The same things were measured in two ways. Each way mixes the same 8 hidden numbers, adds some noise and spreads widely along 4 directions of its own, which tell nothing about the thing.
(in the rows, 128 means zero)
Some things both ways: the first way, then the second way.
[134 125 117 105 134 114 129 116 136 130 110 127 139 125 117 113 124 150
 133 139 117 118]
[120  86  96  64 139 132 127 143 126  99 130 113 112 136 104 117 163 178
  76 117 151 119]

[115 112 122 138 143 138  95 124 106 160 144 130 125 134 151 140 146 147
 101 126 106 139]
[159 126 126 125 146 122 128 137 116 132 133 158 126  97 133 147 137 114
 141 121 110 116]

[ 75 133 151 181 123 130 149 127 131  96 187 187 114 158 152  80 125 185
 125 128  85 131]
[147 140 160 170 119 137 141 159  84 128 110 167 154  97 146 144 119 121
 129 137 102  97]

[113 100 162 142 156 158 143  82 125 143 155 130 131 124 136 153 142 139
 131 147 129 134]
[154 150 170 158 145 135 123 101 106 144  95 132 152 101 155 135 122 125
 165 150  99 122]

[121 132 131 138 114 124 128 161 142  98 116 142 117 134 136  86 124 131
 124 123 112 128]
[156 127 101 130 121 137 140 175 101  86 124 134 137  80 160 145 109 114
 150 129 126 105]

[135 111 149 160 137 156 105 143 123 145 132 119  99 141 163 133 154 109
 111 129 136 152]
[151 163 172 172 149 134 116 132  28 138 130  99 168  73 162 125 128 135
 133 143  75 106]

[159 118 154 116 170 144 106 115 128 145 161 145 133 136 125 155 128 154
 146 129  89 146]
[169 128 136 133 110 157 133 167 132 101 104 178 118 126 126 146 157 144
 107 154 139  90]

[137 110 172 122 119 123 173 102 128 102  99 126 143 119 130 112 135 125
 141 143 138 114]
[162 111 126 130 123 154 148 149 106  79  83 110 148  85 168 151 121 152
 127 150 119  98]

[142  97 153 105 105 107 156  89 104 113  87 108 179  98 130 158 128 119
  93 112 136 110]
[117  70 133 108 114 129 148 128 110  79 159 137 114 135  91 113 170 188
  75 140 137 104]

[138 121 174 143 149 162 168 109 123 116 131 120 122 123 132 140 137 103
 143 127 189 155]
[159  91  80 122 117 131 182 118 164  96 121 142 123 121 166 132 129 105
 143 105 133 129]

[126 157 142 152  93 105 140 119  79 101 122 105 148 139 131 130 134 121
 127 108 113 104]
[147 132 144 139 111 133 141 145 120 134 156 181 119 131 121 105 156 107
 135 126 131 114]

[107 114 107 141  87 109 152  88 105 130 122 126 148 113 114  99 112 143
 143 144 139 117]
[119  97  99 118 140 104 148 119 123 113 106 126 148 116 127 165 105 145
 127 101 109 125]

[153 115 113 112  85  88 134 108  60 138 101 121 168 112 117 126 115 134
 117 111 151 139]
[ 85  90 173 126 116 124 144 140  92 141 110 125 173 141  69 169 140 202
  79 122  91  90]

[111 115 167  91 200 166 164 158 163 141 141 128  83 136 132 158 150 105
 145 156 154 132]
[176 127 128 103 152 150 137  94 149 143 111 122 113 134 156  99 178 127
 120 128 131 135]

[114 119 121 134 110 118 128 170 120 128 113 136 100 141 146  85 137 125
 121 136 134 135]
[182 107  51 103 150 118 162 162 133  87 121 136 123  58 192 165  96  74
 161  94 123 126]

[126 122  96 159 153 167  62  92 134 160 166 124 144 108 137 153 128 149
 100 115 104 150]
[ 99 128 137 130 130  93  96 114  77 127 178 151 114 145  87  86 149 151
 127 116 135 134]

[107 104 132 107 141 134 116 156 108 131 131 143 129 116 137 117 136 150
 110 129  92 131]
[129  86 117  97 137 108 108 122  73  86 145 159  86 105 130  56 140 155
  96 115 167 135]

[ 94 154  93 143 119 119 111 110 127 111 138 131 153 117 115 100 121 167
 126 125  79  98]
[122 120 122 109 119 115 107 140 111 120 144 169 111 141  96 106 147 147
 127 114 153 123]

[134 147 117 125 130 127 128 111 123 131 145 122 139 125 100 134 107 129
 162 130 126 124]
[120 154 126 113 139 126 130 133 215 168 127 177 127 185  61 186 158 115
 149 140 133 131]

[111 127 120  95 134 111 136 118 140 104 106 129 166 104 125 128 122 151
  96 113 107  98]
[108 103 150  91 121 134 117 134 129 125 150 136 117 153  70 104 172 175
 114 143 148 118]

[156 107 157 105 154 140  99 177 166 122 134 145 109 134 144 157 127 113
 114 119  85 135]
[173 141 103 122 129 144 125 177 116  71 166 156  95  88 154 100 146  98
 145 162 162 118]

[111 142 119 147  69  74 157 122  75 111 100 129 139 152 134  78 131 150
 116 125 130 113]
[150  87 107 109 125 138 173 168  99 116 105 123 157  78 160 158 117 130
 112  89  98  96]

Other things, the second way, with their names:
k213: [159 134  94 125 135 126 106 136 147  73  92 163 104 112 142 147 113 132
 154 155 162 123]
k103: [116 120 108 118 118 132 171 170 158 127 126 143 153 128 115 169 115 104
 142 123 127 118]
k815: [162 137 144 127 141 150 137 137 132 133 100 143 136 114 139 147 151 129
 121 149 117 109]
k134: [160  76  79 119 110 128 161 188 126  42  88 169 127  60 166 180  72 119
 143 123 142  93]
k501: [142 115 111  88 133 125 112 150  95 114 171 156  92 124 115  73 177 136
  93 113 157 123]
k400: [119  89 135 140  86 128 147 107 101 111 126 131 142 158 118 104 154 182
 108 100 121 106]
k794: [143 112 116 121 146 118 118  99 140 100  87 152 116 132 126 142 129 160
 124 139 141 131]
k580: [102 110 137  56 138 130  99 122  79 155 141  75 133 135 111  56 167 174
 117  95 142 135]
k337: [130 123 121 157 115 121 183 146  92 142 166 120 167 111 145 141 129 100
 140  88  80 113]
k316: [153 121 107 163 145 105 153 122 109  91 157 153 129 103 133 172 129 119
 127 133  97 115]
k386: [108 133 118  99 154 115 131 127 174 129 171 136 118 156  68 151 156 128
 141 159 140 141]
k801: [ 94  77 145  81 143 115 140 109 130 170 121 139 139 177  48 151 186 206
  42  93 104 110]
k197: [ 88 171 208 138 148 137  90 114  84 162 150 107 149 151  74  86 164 167
 126 190 127 134]
k50: [140 124 118  71 179 123  97 130  63 105 193  87  94  79 137  49 167 134
 113 142 150 146]
k368: [124 102 118 127 138 102 155  99 117 157 161 144 135 149 104 133 163 135
 105  80  95 129]
k776: [149  78  85  87 100 141 164 171 148  90 100 149 126 101 156 130 114 116
 143  96 154 109]
k928: [188 145 138 175 123 157 183 122 105 130 163 137 136 124 175 107 186 101
 101 129  92 106]
k502: [152 138 131 102 125 145 122 197 126 121 115 174 124  80 133 135 116  97
 162 141 150 108]
k783: [141  97 113 105 107 117 118 153 107  96 154 183  94 120 115  91 144 136
 129 106 160 114]
k462: [163 129 119 101 112 149 128 152 112 126 140 153 107 110 161  59 156  99
 147 106 161 125]
k720: [128 132  78  91 140 122 142 194 137 107 160 122 136  88 124 163 111  89
 166 123 133 125]
k619: [173 125  64  93 157 133 137 112 158 101 118 103 109 114 173 117 143 109
 147 120 148 146]
k483: [152 149 119 169 129 139 151 161  57  97 145  83 168  80 175 146 119 124
 136 138  86 100]
k871: [137 150 113  95 134 144 109 180 110 110 180 125 111 123 105 103 174 129
 118 153 154 116]
k761: [147 139 137 147 136 141 131 158 111  91 135 144 131 103 124 152 137 136
 120 175 122 105]
k719: [124 102 103  76 130 127 146 115 152 169 124 128 132 170 106 118 176 147
  99  70 126 132]
k951: [138 127 124 117 151 130 149 126 103 136 151  98 143 106 143 116 148 120
 125 122 109 129]
k777: [137 112 119 143 121 109 157 126 155 136 152 196 123 156  88 168 156 121
 121 110 108 113]
k827: [176 110 105 112 148 133 155 126 106 133 122 114 138  90 175 136 148 117
 122  91  96 115]
k817: [125 155  97 115 184  73 105  75 139 157 221 165  82 164  83  91 179  92
 136 111 136 177]
k593: [170 139 100 122 150 128 146 129 116 147 120 113 147 100 169 149 135  99
 153  93  94 124]
k452: [141 142 100 132 125 137 144 181 118  94 122 127 145  95 150 153 105 109
 149 140 130 112]
k732: [175 111  52 138 123 100 177 161 130 104 164 188 117  87 167 159 109  54
 158  65 112 120]
k201: [150 154  85 104 158 134 140 177 112 133 121  96 154  78 168 155 111  87
 152 110 111 124]
k155: [145 161 168 153 120 157 134 120 130 154 127 125 149 162 112 135 182 150
 120 157 108 108]
k878: [135 198 182 165 127 145  72 147  94 147 110 167 134 144  97 120 151 150
 138 179 136 110]
k585: [148  86  51  86 123 118 153 174 117  72 158 144 104 101 142 123 135 120
 104  88 149 117]
k172: [110 139 167  95 128 153 103 149 114 164 117 103 153 152  75 131 173 183
 112 142 120 104]
k72: [124 152  85  96 193  76 103  98 160 159 181 163  96 143  86 138 149  87
 149 110 136 172]
k866: [139 114 132  74 126 137 118 146 139 150  97 156 122 115 128 104 134 123
 154 105 152 126]
k735: [160 130 121 119 143 133 136 119 122 121 156 128 116 118 143  99 162 114
 137 129 128 131]
k163: [152 118 103 132 125 134 138 141 109  54 136 130 114  87 164 106 114 121
 150 160 157 125]
k608: [144 143 116 127 154 138 121 146 142  92 111 121 134 111 121 180 129 142
 139 179 126 117]
k523: [102  83  96  64 151 100 140 128 128 141 140 114 134 123 102 128 134 142
 116  80 127 139]
k843: [145 131  75  70 171 127 116 142 167 128  93 108 128 117 128 176 130 129
 143 121 135 132]
k551: [163 116 179 141  98 174 124 137  70 113  88 116 147 116 148 104 169 194
  99 144 110  78]
k122: [141 126 109 125 116 119 139 117 152 140 126 183 115 153 127 105 139 102
 150  99 150 138]
k294: [143 118 104 127 129 114 128 145 120 109  96 162 133 106 139 160 103 125
 143 108 127 116]
k241: [124 163 158 124 152 149  84 129 108 123  94  95 143 138 101 145 157 190
 116 185 127 112]
k887: [167  89 154 124  97 172 172 177 110  94 129 153 132  99 136 133 168 149
  94 147 118  74]
k971: [155 126 131 138 133 121 162 107 143 156 168 185 114 150 120 113 178  95
 119 104 111 130]
k525: [124 151  89 106 145 120 108 180  88  97 155 100 136  91 130 136 116 121
 147 135 136 123]
k101: [150 126 163 143  93 158 130 116 109 141 108 158 127 175 118  91 193 176
  86 123 129  98]
k701: [142 135 130 135 128 143 150 122 141 137 102 121 153 131 145 141 133 124
 147 131 117 123]
k352: [ 94 150 182 124 112 145  87 165 104 129 138 127 146 158  44 145 164 197
 122 184 132  94]
k779: [150  98  87 134 143 100 172 109 102 112 134 131 139  86 180 126 105  95
 141  75 103 138]
k958: [122  75 114 143 112 120 190 129 126 102 124 154 146 141 116 165 135 154
  79 105 102 103]
k565: [157 144 108 126 138 127 106 138 107  92 126 140 113  95 157 107 118 113
 166 145 154 132]
k47: [145 121  95  97 128 129 149 174 174 132 134 154 137 118 110 187 132  99
 163 112 121 109]
k13: [180 150 137 161 134 150 139 117 123 106  94 130 140  97 181 133 123 109
 163 156 118 119]
k93: [145 123  78  88 150 108 117 137 141 122  98 157 114 104 154 121 101  95
 163  95 158 148]
k888: [146 148 136 106 121 166 126 170 156 127  91 125 148 128 119 161 141 139
 149 157 136 104]
k434: [169 126 115 161 127 140 163 141  84  87 144 123 136  94 172 127 140 122
 113 138 107 105]
k682: [132 154 102 104 144 128 106 159 144 121  96 131 137 105 138 147  99 107
 185 138 150 135]
k248: [122 106 133 135  91 139 157 148 129 122  98 154 153 136 129 135 119 138
 136 111 130 106]
k61: [148  93 173 148 104 135 131 144   4 109 158 142 132  81 149  62 158 167
  89 107 104  87]
k372: [105  70 122 127 103 102 132 154  40  78 142 147 133  96 117 110 113 179
  94  97 124 101]
k33: [139  58  88  58 107 132 146 158 105  97 115 147 101  98 164  50 128 129
 113  68 179 127]
k930: [174 101 136 100 116 160 153 148 140 131 146 161 108 131 119 114 200 138
  94 120 126  97]
k333: [160 115 131 133 126 139 151 133 122 127  85 153 143 107 156 147 125 129
 130 113 111 108]
k348: [119 111 154 112 121 132 123 163  95 116 136 160 128 107 105 114 132 146
 121 140 140 109]
k988: [120 166 158 121 120 141 119 127 142 186 133 134 147 165 102 104 160 116
 166 129 131 134]
k902: [ 84 115  93 145 132  88 127 123 110  91 113 126 151 137 103 174  84 162
 134 124 124 130]
k318: [149  83  78  94 131 111 145 114 131  86 149 143  95 110 153  83 136 116
 140  98 159 142]
k205: [136 117 134  80 127 152 103 160 118 102 114 138 107 124 109  98 162 168
 107 152 168 111]
k106: [123 139  83  63 180 108  84 128 154 113 124 121 100 121 105 132 130 130
 148 141 166 157]
k698: [108  98 121 115 123 108 133 121  89 119 148 134 130 128 117  97 134 148
 120  98 131 131]
k675: [141 116 150 119 110 136 111 122 116 117 124 159 113 143 106  99 167 167
 122 136 144 113]
k793: [117 127 144 141 109 128 130 113 124 128 103 144 141 150 120 113 127 146
 147 127 138 128]
k731: [ 99 132 160 130 148 121 108  74  70 135 146  77 139 146 120  57 160 175
 113 141 127 149]
k454: [118 137 102  72 165 118 107 148 146 138 145 114 124 127  89 147 146 133
 139 132 137 136]
k41: [142 122 130 105 120 147 156 165 131 155 130 144 142 127 125 133 158 116
 124 101 116 106]
k144: [112 126 134 104  94 137 149 164 154 179 124 168 149 164  88 135 147 119
 144  86 129 112]
k52: [ 96  90  62 101 125 100 164 150 129  91 155 118 135 128 117 140 110 128
 125  93 141 135]
k293: [132 137 128 143 123 135 129 113 122 110 150 124 124 165 109 113 174 157
 106 148 134 124]
k842: [153 125 173 116 118 169 138  98 142 177  63 115 158 164 129 131 182 176
 106 116 102 101]
k440: [156  99  75  87 150 126 149 150 122  85 138 107 122  77 165 129 123 110
 141 116 135 128]
k395: [154 110 114 139 141 129 135 154 116  64 130 150 120  92 123 186 132 152
 114 169 115  95]
k559: [141 129 137 107 150 130 127 108 139 138 147 139 113 137 112 103 171 128
 122 144 136 137]
k137: [162 136 144 132 123 149 166 141 132 171 137 149 148 125 143 129 165  97
 132 104  98 109]
k43: [157  87  93 101 132 119 144 141 129  83 148 159 101 101 137 125 140 124
 124 117 141 121]
k589: [172 117  94 119 114 144 145 133  99 110 107 108 136 101 192 103 134 120
 147  90 126 117]
k125: [145 128 111  82 157 141 113 148 128 108 137 103 117 110 120 123 156 144
 127 151 142 124]
k423: [153 137 102  90 110 147 123 189 174  99 174 206  73 142  97  97 171  92
 141 154 197 123]
k753: [152  62 117 158  84 136 196 127  72  92 100 121 163 107 183 123 126 162
  88  69  91  87]
k934: [120 147 130  94 160 128  89 104  95 126 128  90 117 121 139  54 141 138
 145 144 163 159]
k58: [161  97 133 144 108 147 151 132  79  82  89 110 154  76 186 124 109 150
 143 125 113 100]
k79: [136 146 119  87 170 128 120 102 130 160 143  96 122 133 131  88 168 116
 130 122 135 156]
k422: [168 114  95 107 126 140 148 164 148 102 123 160 118 103 145 150 138 108
 139 123 135 108]
k366: [151 123 123 102 125 156 138 136 129 145  76 122 145 138 146 124 156 150
 106 106 128 112]
k530: [136 134 137  93 108 133 134 157 131 197 160 175 125 146 107  84 173  89
 147  71 134 125]
k825: [109  92 132  93  95 142 159 143 132 156 135 122 150 166  92 117 171 162
 107  87 121 106]
k301: [ 90 156 130 130 158  99  96  84  88 127 209 105 108 169  86  51 175 149
 116 150 150 166]
k751: [ 86 153 114 113 139 108  98 131 104 110 162 108 125 134 108  75 118 125
 166 147 171 160]
k97: [137 149 119 113 141 119 101 117 122 134 151 167  96 147 119  68 160 112
 132 127 166 149]

Some of these things the first way, each followed by its name:
[161 137 163 173 167 194 128  58 105 128 149 111 153 112 119 137 143 132
 157 124 167 174]
k793
[132 122 135 120  99 104 125 155 116 115  58  87 130 132 156 123 161 100
  87 132 107  85]
k50
[174 133 109 141 121 126  79 129 102 155 118 115 130 136 133 129 135 127
 122 116 130 155]
k585
[149 145 113 146 128 127  98 184 146 138 130 141  74 168 142  86 131 118
 145 133 138 160]
k201
[138 164 148 156 125 124 136 136  85 131 129 105 116 164 142 143 154 105
 124 110 157 142]
k137
[162 180  89 136 134 111  84 121  88 150 152 127 147 147 105 137 113 152
 138  94 130 160]
k144
[ 92  85 133 164 112 134 127  81 147 139 166 147 133 119 148 147 120 145
 109 143 104 115]
k316
[140 128 137 115 150 136 130 137 143 155 128 104 100 142 125 157 136  98
 147 148 145 128]
k79
[158 141 100  83 150 117 100 152 134 142 100 111 137 121 110 137 123 124
 124 119 126 127]
k172
[126 109 138 116 116 116 143 116 151 109 120 137 144 110 126 139 112 126
 117 127 117 111]
k386
[150 136 128 126 119 106 133  86  99 123 122 134 165 127 115 118 119 165
 130 118 120 133]
k776
[129 176  92 126 123 113 139 118  95 142 109  86 129 138 103 118 132 120
 152 132 166 118]
k719
[156 108 167  78 171 156 134 219 120 142 118 130  78 138 136 140 141  78
 146 126 164 175]
k815
[115 163 145 129 167 150 153 110 137 117 149 113 128 130 108 143 131 128
 164 131 131 117]
k101
[118 132 152 133 157 155 136 139 163  96  95 123 116 125 151  90 158 133
 109 136 125 122]
k125
[127 146 138 101 116 100 150 129 118  88  83 118 155 119 114  89 134 149
 140 131  84  84]
k205
[172 139 144 142 120 129 116 102  80 137 102  95 145 132 130 132 145 119
 134 125 133 140]
k422
[118 146 116 141 149 132  88 137 123 135 142 130 124 145 142 118 146 156
 107 120  81 123]
k501
[ 86 128 130 170  81 113 170 117 101 116 128 123 120 138 144  98 134 119
 129 139 159 117]
k779
[149 136 160 124 171 162 136 116 161 133 144 113 118 130 122 177 131 100
 147 132 151 140]
k155
[143  86 166 111 116 124 149 109 159 108 117 137 144 107 124 150 110 118
 137 137 108 109]
k163
[105 104 183 129 155 159 179 128 169 107 146 144 102 127 133 128 134 116
 154 154 134 120]
k13
[136 107 138 108 117 122 157  94 149 133 112  98 142 102 108 172 115  92
 146 145 147  98]
k731
[178 149 121 103 110 100  96 181 139 119  83 105 124 136 125 137 122  93
 123 110 101 112]
k871
[141 118 144 111 137 133 106 186  98 114 117 151 126 127 147 108 135 134
  97  98 118 161]
k348
[125 123 149 138 140 140 140 112  95 142 144 133 124 137 128 122 137 144
 148 137 137 146]
k333
[132 107 147 137  82  99 173  96  90 128 138 138 147 127 119 137 104 122
 148 127 157 137]
k958
[125 110 142 126 156 139 121 108 155 149 146 122 126 128 139 177 135 123
 110 137 119 120]
k735
[102 106 132 113 123 117 135 132 124 122 119 136 139 116 140 126 132 142
 101 128 108 112]
k43
[118 123 106 136 114 116 114  96 119 138 143 129 152 118 124 136 117 149
 116 121 119 125]
k698
[141 131 104 146  74  93 135  97 131 115 123 137 152 122 109 110  90 139
 140 124 136 123]
k52
[129 120 140 135 104 108 150 123 126 113  92 119 135 130 144 102 142 126
 109 137 130 111]
k440
[116 130  95 141 132 127 105 118 109 149 125 137 131 133 139 101 137 158
 102 124 143 151]
k523
[123 130  96 185 101 134  87  72  90 172 144  92 138 133 130 136 143 139
 137 147 109 116]
k72
[108 150 110 165 125 134 128 118 129 140 130 105 108 149 138 113 146 127
 132 145 144 118]
k593
[144 172 118 146 136 127 119  97 125 126 138 104 143 135 108 146 124 128
 149 121 128 118]
k988
[145 118 145  84 155 151 152 181 162 133  92  97  89 119 115 135 134  63
 166 158 172 127]
k619
[108 123 139 182 127 152 129  50 192 112 163 120 142 114 126 157 116 130
 137 146 100  91]
k301
[132 156 138 178 147 155 111  60 118 134 167 110 143 140 120 138 138 156
 159 140  90 120]
k97
[135 171  96  89 114  91 144 162 110 111  84 107 141 124 108 122 116 104
 121  98 170 122]
k825
[191 119  94 130 132 129  47 138 156 164 128 128 122 130 127 143 114 123
 126 125 102 155]
k525
[142 145  92 114  86  91 117 129 114 125  75  95 142 123 112 103 124 123
 133 135 110  95]
k454
[107 112 137 148 135 123 154  61 132 146 177 157 145 133 129 154 111 161
 121 131 148 139]
k753
[148 153 105 155 105 116 127  52 104 141  97  85 153 130 108  86 140 150
 171 163 120 102]
k843
[119 149 141  88 176 142 175 125 124 135 118 103 121 129 101 142 139 113
 164 146 172 120]
k842
[161 130 136 176 135 162  99  61 165 115 150 131 152 114 119 130 113 145
 147 128 107 139]
k751
[ 98 112 128 171 167 164  96  74 131 157 207 161 136 130 143 158 126 178
 105 120 114 161]
k777
[116 118 121 121 122 110  99 150  88 144 122 120 138 134 158 156 147 133
  64 100 105 124]
k61
[156 111 163 130 129 149 151  92  96 121  87  97 153 106 135 134 148 104
 122 126 171 142]
k58
[144 164 138 128 160 143 111 166 115 120 120 112 116 144 134 133 145 116
 126 108 122 137]
k462
[141 136 104  65 150 100 135 153 137 159 139 131 112 142  85 146 102 127
 181 150 122 123]
k366
[ 95  85 133  90 155 143 152 114 161 140 154 153 126  98 102 135 106 149
 165 164 107 115]
k794
